There are 9 hidden switches. A switch that is on adds its own fixed numbers to the row, and there is some noise. The rows also spread widely along 13 directions, which tell nothing about the answers.
Some rows, each with its switches (1 for on, 0 for off) after it:
[  0   8  -3 -10   0   7 -16  -1 -10  -9 -11  28 -21  11   6 -10  16 -28
  -7  11   1   9 -13   1 -14  -3  -8  -3  -2 -22 -11  14 -15]	0 0 0 0 0 1 0 1 1
[ -6   4  -6   2  -3  -1   7   3 -18   7   7  -6   2 -11 -17 -21  -1  33
  18  -1  -5   1   1  -5   8   4   8   7  13  23 -11   4   6]	1 1 0 1 0 0 1 1 1
[  1 -14   1  12  21 -18 -39  10  -2 -21   7  22  -2  13  12  19  22  -1
 -10  13 -11  -3  21  11   1  -8  -2  -1  23 -15 -14  20   3]	1 1 1 0 0 1 0 0 1
[-23   4 -13   8  -9 -15  -8  11   2 -17  -7  14 -20  16  11 -15   3  -1
   9  13 -11  20  18  -5  -6  -6 -25   9   0 -15  -7  -3  -2]	0 0 0 1 0 1 0 1 1
[-20  -1   1 -22  13 -15  -2   9  -5 -21   4   8 -26   7  14  -9  22   7
  14  15 -17 -17   0 -12  17 -13 -24   2 -17  -9   0   4 -20]	0 1 0 1 0 1 0 1 1
[ -4  10   2  11 -23  -5   2 -21 -12   8  -6   5  13 -11  -5  -8  14  25
 -11  -5   5   6  -7   7   5   9  -4  -9  21  -2  -2   5 -10]	1 1 0 1 0 1 0 0 0
[ -9 -10  -7  17  -2  -9 -23  19  -6 -10   5  20 -14  12   2   0   6   3
   1   5 -18  25  13   8  -2   1  -4   4  23  -7 -20  -1   1]	1 0 0 1 0 0 1 1 0
[-23   7  -9   0   9 -13 -15  -4 -10 -17  -1   5  -6  15 -13   1  12  41
  11   3 -20  -8   5  -6  18  -3  -2   6  25   4 -16  13 -21]	1 1 0 1 1 1 0 0 1
[-13   3  -2   7  -9 -12   1   3 -19   4   2  11 -17 -11  -6  -1  20  35
  -5   1  -2   2  -6 -22  18   1 -19   5   3  -4  -8  -5 -30]	1 1 0 1 0 1 1 0 1
[-21 -10 -11  -1  10   0  -8  12 -12  -2  14   2 -19   2 -10 -29  22 -14
  26   2 -10  16   4  -3 -11   4 -13   7  -5  14 -10 -10   0]	1 1 1 0 0 0 0 0 1
[ -5  -1  15  15 -16   3 -22   0   4  -3  -4  10 -11  -6   2  -5  23  17
  -1   5   1  15   5  12   9   8  -2  -2  24  -2  12  -1  -2]	1 1 0 1 0 1 0 1 1
[ -3  22  14   7   3   4 -13 -12   5 -13 -14   6 -10   1   4  -9  16  13
   7  13   9 -11  14  -1   5  -7  -3   0  -3  -5  16  20  -3]	0 1 1 1 0 1 0 1 1
[  7  13 -11   1 -18   3   5   3 -10   5 -13  14  -9 -10  -1 -16  -1   2
  -2   6  18  16  -9  -9  -7   3  -7   2   1  -7  -4   8  -1]	1 0 1 1 0 0 1 0 0
[  4  -5  -1  -5  -8  -7  -8   7  -8 -12  -4  17  -6  -2  26 -10   0  -7
  -3  15  -9  11   6   9  -6  -7  -9  -6   6 -19  -6  16  16]	0 1 1 1 0 1 0 1 1
[  5  -9  -8   0   1 -12   6  -3 -13   2   0  10   2  -6   9  -6   3   5
  -7  -3  -4   2 -13   4  -7   5 -14  -4   3  -4 -17   6  -4]	0 0 0 1 0 1 0 1 0
[ -1  22   2 -11 -32  19 -16   7 -22   0  -7  25 -13  -2  -3 -14   1   4
  -9  14  -3  21  -5   5  17  -5  27 -12  24 -14  -4  17   9]	1 0 0 1 0 1 1 1 1
[-11  11  -2   1   0  -7  -7  -3 -10 -12   6   6  11   5   5 -10   6  10
   5  12  -7  -5  15   8  10  -8   4  -9   9  -3  -4  20  12]	1 1 0 1 0 0 1 1 0
[ -4  -6   5  -1   7 -16  -5   5 -15  -3   6  17 -18 -10  10   2  31   5
 -10   7   1  -8  -4 -13  10  -6 -24  -1 -10 -13  -2   3 -23]	0 1 1 0 0 1 1 0 1
[-18   8  -8   5  -9 -11  -6 -25 -25  -5   5  20  17   1  12  -6  25   5
 -19   5   0  -1  -2   9   6   1 -16 -22  13 -20  -7  17  -7]	1 1 0 1 0 1 0 1 1
[  8  14 -15 -16 -10  11   4 -12  -6  -7 -18  12   4   2  10 -24  -9 -21
   4   7   4  13 -20   9 -24   3  -1  -7  -1 -12  -7  28   9]	0 1 0 0 0 0 0 1 1
[-14   2 -13  12   7   9 -11   7 -12  -4  15   7   0   1  13  -3   1   2
   7   7 -10  15   5   6  16   1   4 -20  -6   0   1  16  26]	0 1 0 1 0 0 0 1 1
[ -9  -4  12  -8  20 -15  -9   0 -13  -9  12  13  -9   0   2 -12  38 -10
   5  11   1 -23  12  -1  -3 -13 -12   0  -4  -3  -6   1 -16]	0 1 0 1 1 0 1 0 0
[ -9 -11  -8  20  -4   6  -8 -14  -9   3   3   3   1  -4   6 -22   8   1
  13 -13 -13  26  -2  16 -19  20 -16  -3   7   6 -11   2   5]	1 1 1 1 0 1 1 0 0
[-17  17   4  -7 -13   8 -16 -11 -32  -7   3  23  -9   5   5 -19  18   1
  -4  10 -19   5   4   4   9  -7   6 -15  13 -17 -14  19  -7]	1 1 1 1 1 1 1 1 0
[ -6   8 -17 -13  -1 -11  -6  -2 -23  -4   2  23   6  -2  -9  -1  23  11
 -13   9  18  -7 -15  -5  11  -2  -3  -9  22  -4 -13  17 -13]	1 1 0 1 0 0 1 0 1
[ -7   6   5   4 -28   6 -17   4   1 -11 -16  23 -21   1  16 -13   8   1
  -2  15  -5  28   4   5  -3   1 -10   0  16 -24   5   5  -3]	1 1 0 1 1 1 0 1 1
[ -8   4  -7  -5 -27  -3  -7  17 -12   4 -13  20 -32  -2 -15 -16  14   4
   0   6   0  29 -10 -15  -7   2  -9  18  20  -8 -15 -13 -23]	1 1 0 0 0 1 0 0 1
[-33  17 -26  -2 -28   4  -9  -6 -29  -5   6  24   3   6   6 -14  12   5
 -11   9  -3  28 -10   6  24   4  -4 -29  21 -13  -4  13   9]	1 0 1 1 0 1 0 1 1
[-27  32  -9  12 -22  12 -10  -5  -4 -11 -15   2 -14  17  -9 -24 -10  14
  21   5 -24  27  16  -6   0  -2   4   8   3  -5  -4  13  -1]	1 1 0 0 0 1 1 0 1

New rows, each followed by its switches (1 for on, 0 for off):
[-17   3  -8  13 -25   3  -8   6 -16   2  -3  18 -18  -7   8 -11   8  15
  -5   7  -9  32  -3  -8  10   6 -16  -5  10 -14  -1   0  -4]	1 1 1 0 1 1 0 1 1
[ -6 -11  10  48  -5  10 -21  -5 -11  11   7   8  -6 -11   9 -15  14   6
   4  -4  -7  32  25  11 -15  14  -9   0  10   0  -1  -5  15]	1 1 1 1 1 1 0 1 1
[-16  -2 -17  10  -1 -10 -16  -2   8 -17  -7  16  -4   5  16   9  17   9
  -6   5   4  14 -10   3  10   8 -27 -11   7 -12   9  14  -5]	0 1 1 0 0 1 0 0 1
[-26  16  -6  10 -13  14 -14  -1 -15  -3  -4  10 -27   7  -7 -26  13   2
  17   4 -12  27   9  -9  -1   2  -6   4  -1  -4  -4  -1  -8]	1 1 1 1 0 1 0 0 1
[-20 -17  -7  15 -12  -9  -7   0   2  -5   5   3  -5   5  10 -20   9  -3
  11  -4 -21  31   4  20 -13  12 -23  -1  12   2  -5 -12   7]	0 0 0 0 0 1 0 1 1
[-18  13  10  18 -12  -3 -10   2 -19   6  -2  14 -26  -5 -17 -10  27  32
  -3   6   0   6  13 -20  13  -3  -7  11  13  -3  -4  -9 -28]	1 1 0 1 1 1 0 1 1
[  2   1  18  10  -3  -1  -7  -2 -14  10   4  10 -11 -14  -1 -16  27  -4
  -2   4   6   1  11   0  -9  -3  -3   2  -2  -3   0  -6  -6]	0 1 0 1 0 1 0 0 1
[-16   0 -14 -11   2   5 -12   0  -9  -9  -4  12 -18   8 -15 -13  16  16
  13  -1  -6  10 -22  -2   4  11  -4   5  22  10 -14   7 -19]	1 1 0 1 0 1 0 1 1
[ -8   9   6 -14 -13   3   2 -19 -10  -1  -2   3   5  -9   3 -29  26  -4
   6   5   7  -5  -8  11  -4   3  -8 -10   3  -2   8   7  -4]	1 1 0 1 0 1 0 0 1
[-13  -4  -1  17 -15  -7   0  -3 -15   7   3  -2  -9  -7  -3 -14   7  28
   7  -9 -21  18   4  -1   3   8 -10   4  10   5 -13  -9  -8]	1 1 1 1 0 1 0 0 0
[  3   5  -1  -1  -2  14 -19   6   3  -9 -11  22 -20  -2  10  -8  15 -13
   2  10  14  16 -12   5  -2   4  -6  -7   2  -9   9  15   0]	0 1 1 1 0 0 1 1 0
[-20  14  -7  -6  -4   0  -7   4 -13  -6   0   5 -15   8 -15 -21  15   3
  15   8  -8   6   7  -9   1  -5   1   7   4   4  -8   3  -8]	1 1 0 0 0 1 0 0 1
[-16   1   4  13 -25 -14  -5 -11  -7  -3  -6  13  -3  -5   8 -13  21  18
  -7   4  -5  14   8   3  -2   3 -25   1  17 -16   0  -7 -16]	1 1 0 1 1 1 0 0 1
[-15   3   9   4 -24   8  -3 -15 -15   3   5   2   2 -15   4 -31  20  13
   7   1 -10  15  -1  15   6  10  -5 -12  17   5  10   3   6]	1 1 1 0 1 1 1 1 1
[ -8   8   4  10   2  -8  -5   4  10  -9  -4   2 -12   0   6  12  13  28
  -1   5   1  -5  -2  -6  27  -1 -12  -7  -7  -4  16   3 -14]	0 0 0 1 0 0 0 0 0
[ -2  -2   6  -6   2 -14   3   2  -9  -7   7   9  -4  -9  18 -11  21  -6
  -1  18   7 -14  11  -5   2 -11 -20  -6 -15 -16   7   3  -2]	1 0 0 1 1 0 0 0 1
[  3  27   2  -7  -6   3  -3 -11 -11  -6  -9   8   3  -5  -5  -9  11  13
  -5  13  14 -14  -1  -5  13  -7   7  -9   1  -6   8  28  -3]	1 0 1 0 0 1 1 0 1
[-19  -5  18  12 -10   2 -19  -6 -12  -3   4  13 -24  -3  -1 -14  32  22
   5  -2 -22  12   3   3   7   7 -14   3  18  -3  -3 -11 -27]	1 1 0 1 1 1 1 1 1
[-20 -12  -9  -2  -3 -18 -11   8   4 -19   6  12  -1   6  17 -12  21  -5
   7  15   0   6  13  10   1  -1 -25  -5  11  -8   5  -1   9]	1 0 0 1 1 1 0 0 1
[ -4   6  -9  12  -2   2 -18   2 -14  -5  -3  13  -3  11  -3 -12  -4  -2
   6   5 -14  19  17   5 -15  -2   9   6  16  -7 -23  14  11]	1 1 0 1 0 1 0 0 1
[ -5 -16   2   4   7  -4   1   3 -21   9  23  -2   0 -17   2 -14  18   8
   7  -3 -13   1  -1   3   8   7  -7  -7  -5  13  -6  -2   6]	1 0 1 0 0 1 1 0 1
[  0   3 -12  18  -6   2  -9   6   8 -11 -19  11 -16   5  12  -6 -12   8
   9   6  -5  27   3  -6 -14   6 -18  11  -1 -15  -5  11   0]	1 1 0 1 0 0 0 1 1
[ -3   1  -2   5   2   8 -11  -4   9 -13  -6  10  -6   6  23  -5   6 -19
   3   6  -6  13  -6  15  -4   5 -12 -16 -14 -14  10  16   8]	0 0 0 0 0 1 0 1 0
[ -7  -4 -25  -3  15   3 -10  -5 -22  -1   6  19   3   0  -3   0  12  10
  -2  -5   3   3 -24  -1   4  10  -3 -12  15   4 -20  22  -5]	0 1 0 1 1 1 1 0 1
[-10  19 -18  10   7   0  -4   9  -5  -8  -6  11 -11  10  -9  -8   4  -1
   8  14  13   5  10 -18  -3  -6  -7   6  -8  -2  -6  13  -2]	1 0 0 0 1 0 0 1 0
[-13   1   4   2  27  -8  -5  -8  -2 -11   8  -1  -6   4   1 -16  28  -1
  20   4   0 -20  12   0  -5  -4 -17   3 -14  11  -1   8  -9]	0 1 0 1 0 1 1 1 0
[ -1   9  19  -3 -25 -18  -7  10  -7 -12  -5  17 -10  -4  19 -14  12  -3
  -7  25 -10   2  28   0  -1 -21 -10   6   4 -30   2   6   1]	1 1 0 0 0 1 1 1 1
[-16 -25 -13  25  16 -16 -10   4 -20   7  24   5   3  -5  -7  -9  22  13
   9 -11 -10  11  12   1  -7  12 -18   6  12  16 -24 -10   0]	1 1 0 1 0 1 1 0 1
[ -9   5  -4   9 -11  -8  -2   1  -3  -1   8   4  18 -14  14   4  13  18
  -9  12  13   1   6   6  27  -1  -3 -23   8  -4  21  14  24]	0 1 0 0 1 1 0 0 1
[  2   9 -10  12   0  -7 -16  -3  -1 -12 -15  23   0   9   1 -10   9 -15
  -2  13  13  10  16   0 -31  -4 -12  11  13 -18 -13  19  -3]	1 1 0 0 1 0 1 0 1
[-19   2 -19  -1  -3   4  -2 -10 -27  -6   5  12  -1   6   8 -20  -1   4
   8  -3 -28  16  -8   2  -4   6 -11  -8   1  -8 -24  15  -3]	1 1 0 1 0 1 1 1 1
[  6  -6  12 -13  -7 -21  -4  16   3  -8  -1  13  -9 -10   5  -9  24  -2
  -1  18   9  -9   7   1  -2 -13  -9   7  11  -7   3  -1  -5]	0 1 0 0 1 0 1 0 0
[ -3   3 -17   7  -7   8 -11   0  -4 -11 -14  15 -11  10  14  -3 -14   4
   3   1 -19  28 -11   2  -7   9  -8  -3   4 -17 -16  20   0]	1 1 0 1 0 1 0 1 0
[-19   6 -14  -5 -14 -19   5   3 -10  -4   8  11  14  -5   9  -9  19   0
  -8  14  13   3   2   3  16  -6 -12 -18   6  -5   6   6  13]	0 1 0 0 0 1 0 1 0
[-29  -3 -18  24  -6  -4 -15  12 -11  -2   5   7 -21   4  -6  -1   7  36
   9  -5 -20  31   3 -12  20  11 -16   4  13   5  -9  -7  -8]	1 1 1 1 0 1 0 0 1
[ -5  18  10   2  -6  -9  -3  -7  -5  -7  -5   3   9   1  -2 -23  10   0
   7  16   4  -7  27   7 -10 -14   5   3  10  -2   2  13  12]	0 1 0 0 1 0 0 1 1
[-11   5 -13  13  13  16 -20  -4 -11 -15  -6  16 -16  16   9 -16  -5  -6
  18   3 -24  19   7  -1 -18   4  -6   5  -3 -11 -21  23  -1]	1 1 0 1 1 1 1 1 1
[  9  14  -4 -18   9  -8   6  16 -18  -6  -5  12 -17   1   1  -6  -7   5
   4  16  -7 -14   2 -23   3 -20   4  10 -15 -10 -21  23  -6]	0 1 0 0 0 1 1 1 0
[-14   7  -7  20  -6  14 -21   2 -30  10  11  23 -12  -3  -8  -3  18   5
  -9  -1  -5  25   0  -5   9   6   8 -10  12  -6 -15   5  -5]	1 1 0 1 0 1 1 0 1
[-11   4  -4  45   1  -5 -19  12  -1   1  -2  15 -18   3   5   1   6   7
   0   6   4  27  32 -11  -8  -2 -15  11  -3 -10  -4  -3   6]	0 1 0 1 0 1 0 1 1
[-16   4  -6   3  -7   9  -4   7 -18   2  11   6 -10  -7   1 -32  14 -13
  17  10   4  18  12  -1  -3  -1  -4  -4  -6   5   2  -2  19]	1 1 1 1 0 0 0 1 1
[ -5  -2   8   8 -12  -3  -5   7 -15   9  14   3   1 -10 -10 -18  16   6
   3   3  -5  10  11   9   5   1   9  -2  16  11  -5  -6  11]	1 0 0 0 0 1 1 1 0
[-22  16   0  16 -17   9 -11 -11 -26   3   2  18 -10   1   6  -7  10  17
  -8   3 -19  20   3  -1  16  -1   0 -16   8 -16  -6   8  -6]	0 1 0 1 1 1 0 1 1
[-19  -5  15 -11 -11  -1  -8   3 -23  -3  16  10 -16 -10  10  -5  27  21
  -5   7 -29   0 -10   1  34  -2  -3 -17   8  -9   2  -2 -14]	1 1 0 0 1 1 0 1 1
[-16  19 -14  -5 -28   3  10   6 -11   5  -6   5  -7  -8  -5 -24  -2  11
   8   9   9  21  -5  -8   9  -1  -1  -4   3   1   6   0   9]	0 1 0 1 0 0 0 0 1
[ -1  14   0 -13  15   1 -15  13  -9 -18  -5  14 -19  16  -5 -10   4  -6
  14  18  -9  -9  13  -7  -3 -17  13   9   0  -7 -17  20  -3]	1 1 0 1 0 0 0 1 0
[  3  -8  18  -8   3  15 -16  20   7  -9   5   2 -28 -12   5 -11  19   7
  20  12  -6   4  -5   3  17   3   4  -2   0  10  19   4   5]	1 1 1 0 1 0 1 1 0
[-35  22 -27 -14  -7   7  -8  -1 -24 -19  -1  27 -19  20   7 -22  15 -20
   5  18  -4  15  -6  -9   6  -7 -15 -16  -7 -20  -9  15  -7]	1 0 1 1 1 0 0 1 0
[ -4   2  18  33   1   8 -19  -6   0   3   4  -4  -3  -5  -2  -5   5  27
  11  -7 -19  12  21  12   6   6  11   1  10  10   4   4   8]	0 1 0 1 0 1 1 0 1
